There are 3 ways to turn a row about zero (a turn may also mirror it). The second row of each pair is the first, turned, with some noise. The first 30 pairs use one turn. New pairs use 3 turns, one after the other, and a turn may come again.
Known pairs, each followed by its turns in order:
[-24 19 -19 -31 -11 -18 32 20 -41]
[19 -7 54 4 -9 -20 -12 21 -38]
Gavos

[-27 -35 -21 -30 -28 28 -12 -6 45]
[-42 -44 26 22 -10 14 36 -2 -26]
Lokib

[-26 15 24 43 37 46 -28 45 23]
[-10 -7 -71 33 -11 48 3 -16 41]
Lokib

[-7 -43 -45 -3 2 -16 -31 -35 -10]
[8 23 -13 25 -28 10 57 18 -11]
Gavos

[-36 -43 8 37 -6 -20 -15 8 22]
[-18 -23 -23 28 43 31 -9 -2 -33]
Lokib

[-32 46 -33 -25 -30 24 42 18 38]
[12 -33 -47 40 22 -3 -10 57 35]
diru

[-6 2 9 41 -24 -18 -21 10 43]
[7 -4 -11 41 35 7 11 -43 -6]
Lokib

[-24 -17 -37 -40 -30 35 -23 12 -21]
[-57 -17 -3 -7 -15 -20 44 31 -5]
Lokib

[32 -26 30 43 -13 8 13 8 -8]
[-19 22 -2 -18 -13 -20 -4 -44 31]
Gavos

[-25 16 -12 19 38 32 13 24 32]
[9 -1 -30 6 64 -29 -13 10 -6]
Gavos

[24 33 46 30 29 -15 6 -38 -32]
[-21 -16 6 23 -13 -13 -22 -64 -42]
diru

[17 38 -6 -7 -10 -46 -42 -33 -43]
[-51 40 -30 -3 -6 -26 3 -12 -59]
diru

[-13 -39 12 -3 27 -41 -40 -10 39]
[-44 8 -47 -23 -9 12 24 54 10]
Gavos

[-9 -38 32 12 -42 -21 41 31 -30]
[-24 -8 51 -31 -30 -56 7 -10 28]
Gavos

[-13 46 -32 -12 -10 0 -43 45 25]
[32 5 0 34 30 17 -36 58 27]
Gavos

[1 -13 9 37 21 38 -15 32 -31]
[6 -1 54 2 41 -12 14 -28 12]
diru

[32 34 -16 -10 -26 31 34 -35 -43]
[-26 3 -30 5 32 -19 -74 -8 0]
diru

[-19 -28 22 -40 -8 36 13 -9 -6]
[-19 -20 21 -15 6 44 -24 22 11]
diru

[24 -41 34 16 24 6 38 -33 2]
[12 -17 28 -20 -35 23 -35 -47 6]
diru

[-33 -43 1 -25 -8 25 12 -47 -37]
[-21 -29 21 17 -17 -5 67 -24 -35]
Gavos

[-34 -20 -39 -25 10 35 -18 2 -18]
[-34 -20 -10 0 -18 7 26 55 -4]
Lokib

[25 -15 -15 17 6 38 -16 -41 -42]
[-3 -27 8 14 -5 -35 -30 43 34]
Lokib

[-17 36 40 -2 -26 38 6 36 42]
[-3 -52 7 -7 45 1 -38 -3 42]
Gavos

[39 10 1 35 12 -39 26 -22 36]
[41 6 -34 17 -47 -18 -13 -35 -6]
diru

[-33 -9 4 1 -38 -11 12 -35 34]
[20 -42 -31 -26 -15 16 -1 25 -18]
diru

[-28 38 -29 12 -20 -22 -16 -8 40]
[34 -2 -4 23 14 4 59 -13 -16]
Lokib

[18 -15 38 -32 -30 -11 11 -37 -36]
[-27 -19 38 -15 -47 26 15 -28 -15]
Gavos

[15 -21 19 15 35 -17 -23 -10 11]
[6 -6 12 7 28 32 -27 3 26]
Lokib

[32 25 44 -33 18 -2 30 -24 -44]
[-56 6 15 33 -21 5 -52 -25 -10]
diru

[10 18 34 30 22 -10 5 -23 5]
[46 -11 -3 1 5 9 -31 -17 16]
Lokib

New pairs, each followed by its turns in order:
[20 -43 24 -8 25 -6 37 -47 -23]
[-5 -39 -16 5 -14 49 47 3 32]
Lokib Lokib diru

[-41 -12 -28 0 -34 21 10 -15 -20]
[0 14 12 38 -1 -16 -36 26 -32]
Lokib Lokib Gavos

[-20 31 -41 45 19 18 26 17 -17]
[56 -20 16 -17 -20 26 31 -18 13]
diru diru Gavos

[-20 -29 -14 -29 -22 18 14 45 -6]
[-39 25 13 -20 -36 -28 -1 -6 24]
Lokib Gavos Gavos

[47 -3 42 -29 30 -17 -3 -47 47]
[-44 55 -19 36 11 21 -5 17 -59]
diru diru Gavos

[-40 35 -33 -42 -17 -28 -27 -17 -4]
[-7 -43 -56 -35 -5 8 -30 16 4]
Gavos Gavos Gavos

[44 -13 -41 28 -29 -20 26 8 23]
[16 -8 14 30 41 45 -23 -18 40]
diru Gavos Gavos

[0 -42 -46 28 -34 5 -24 17 -9]
[-6 30 -19 -10 -33 -51 42 11 -12]
Lokib Gavos diru

[-16 -21 -35 -7 -5 31 9 35 23]
[43 -15 -23 -15 -5 -8 -22 -10 -39]
Gavos diru diru

[-40 -36 17 -22 39 -15 40 -9 -32]
[-25 -47 23 -17 -16 -33 23 58 15]
Gavos diru Gavos

[9 -5 -23 -35 -23 15 28 -39 -38]
[-14 6 -14 9 -59 24 -17 -4 -41]
diru Lokib Lokib

[43 -18 6 36 -37 44 -16 10 -1]
[-26 10 54 23 -28 -1 15 39 -5]
Gavos Gavos Lokib

[-31 20 44 -21 -19 -29 34 -23 38]
[11 -30 -28 -66 -9 -17 -27 1 26]
diru Gavos Gavos

[-20 -44 -12 13 5 -47 -13 -12 -4]
[45 -39 -13 -7 -1 27 -25 -23 -9]
Lokib diru Lokib

[-32 -36 34 28 45 -17 -6 -33 35]
[-57 -32 11 -18 12 19 35 12 43]
diru diru Lokib

[1 40 -15 15 46 -32 -29 -46 37]
[7 -1 58 5 30 36 41 51 4]
diru diru Lokib

[32 -5 -35 -10 -16 -16 -37 13 -39]
[-4 29 34 -17 -9 -28 12 -51 -9]
Gavos diru diru

[-6 -39 36 -12 -37 14 24 -45 -17]
[-3 -4 -58 -3 -10 -13 10 -31 -55]
Lokib Gavos Lokib

[41 45 -25 -20 -38 -36 1 -23 -46]
[-34 55 -37 36 35 -36 -2 -28 21]
diru Gavos Lokib

[7 45 -33 18 -30 -27 -27 9 32]
[26 -12 5 30 -30 25 24 -34 42]
Gavos Gavos Lokib

[38 -20 -42 18 24 -36 33 -1 -3]
[-10 -15 15 10 -45 1 -45 -38 -10]
diru Lokib diru

[47 -25 14 10 27 25 -7 -16 38]
[27 -22 -40 -28 -5 24 26 1 39]
Lokib Gavos diru

[43 -17 -6 -37 36 -46 11 -3 18]
[-6 56 19 -15 13 -30 30 -29 33]
diru diru diru

[35 -43 14 17 -38 30 43 -23 32]
[-31 -48 -44 -45 27 -15 11 31 8]
diru Lokib Gavos

[45 -38 -18 -25 30 19 0 41 -16]
[-45 8 3 42 37 51 -16 2 -2]
Lokib Gavos Lokib

[-37 46 1 -9 13 -32 -8 14 -33]
[4 9 -6 -31 -20 -12 -22 -3 63]
Lokib Gavos Lokib

[-23 -43 37 -28 -5 22 38 11 -10]
[-28 22 -13 -30 -8 39 1 28 -48]
Lokib Lokib Lokib

[37 -10 44 -33 -12 -6 18 13 -8]
[-6 -9 -37 2 9 -13 28 15 46]
diru Gavos Gavos

[33 -43 27 -47 1 -12 30 37 -8]
[39 -46 44 4 -10 9 -5 37 -38]
diru Lokib Lokib

[4 -27 -44 6 -25 -31 26 -40 -9]
[-8 9 13 8 -6 48 -43 10 -44]
Gavos Gavos diru

[25 -33 19 33 -46 29 -19 -19 17]
[20 -56 -54 1 -23 -15 6 3 24]
diru Gavos Lokib

[-43 -8 19 -12 44 -40 44 41 30]
[-2 -8 2 -84 17 42 30 30 4]
diru Gavos Gavos

[37 7 15 27 -23 13 -21 29 -6]
[44 24 15 -6 -13 -10 36 -14 -15]
Lokib diru Gavos

[-1 24 -10 5 44 -44 39 -19 -21]
[0 -3 -38 25 -5 -13 -68 -5 3]
Lokib diru Gavos

[-37 25 17 -2 -38 0 -41 22 -26]
[12 -49 11 -3 -55 2 10 21 -23]
diru diru diru

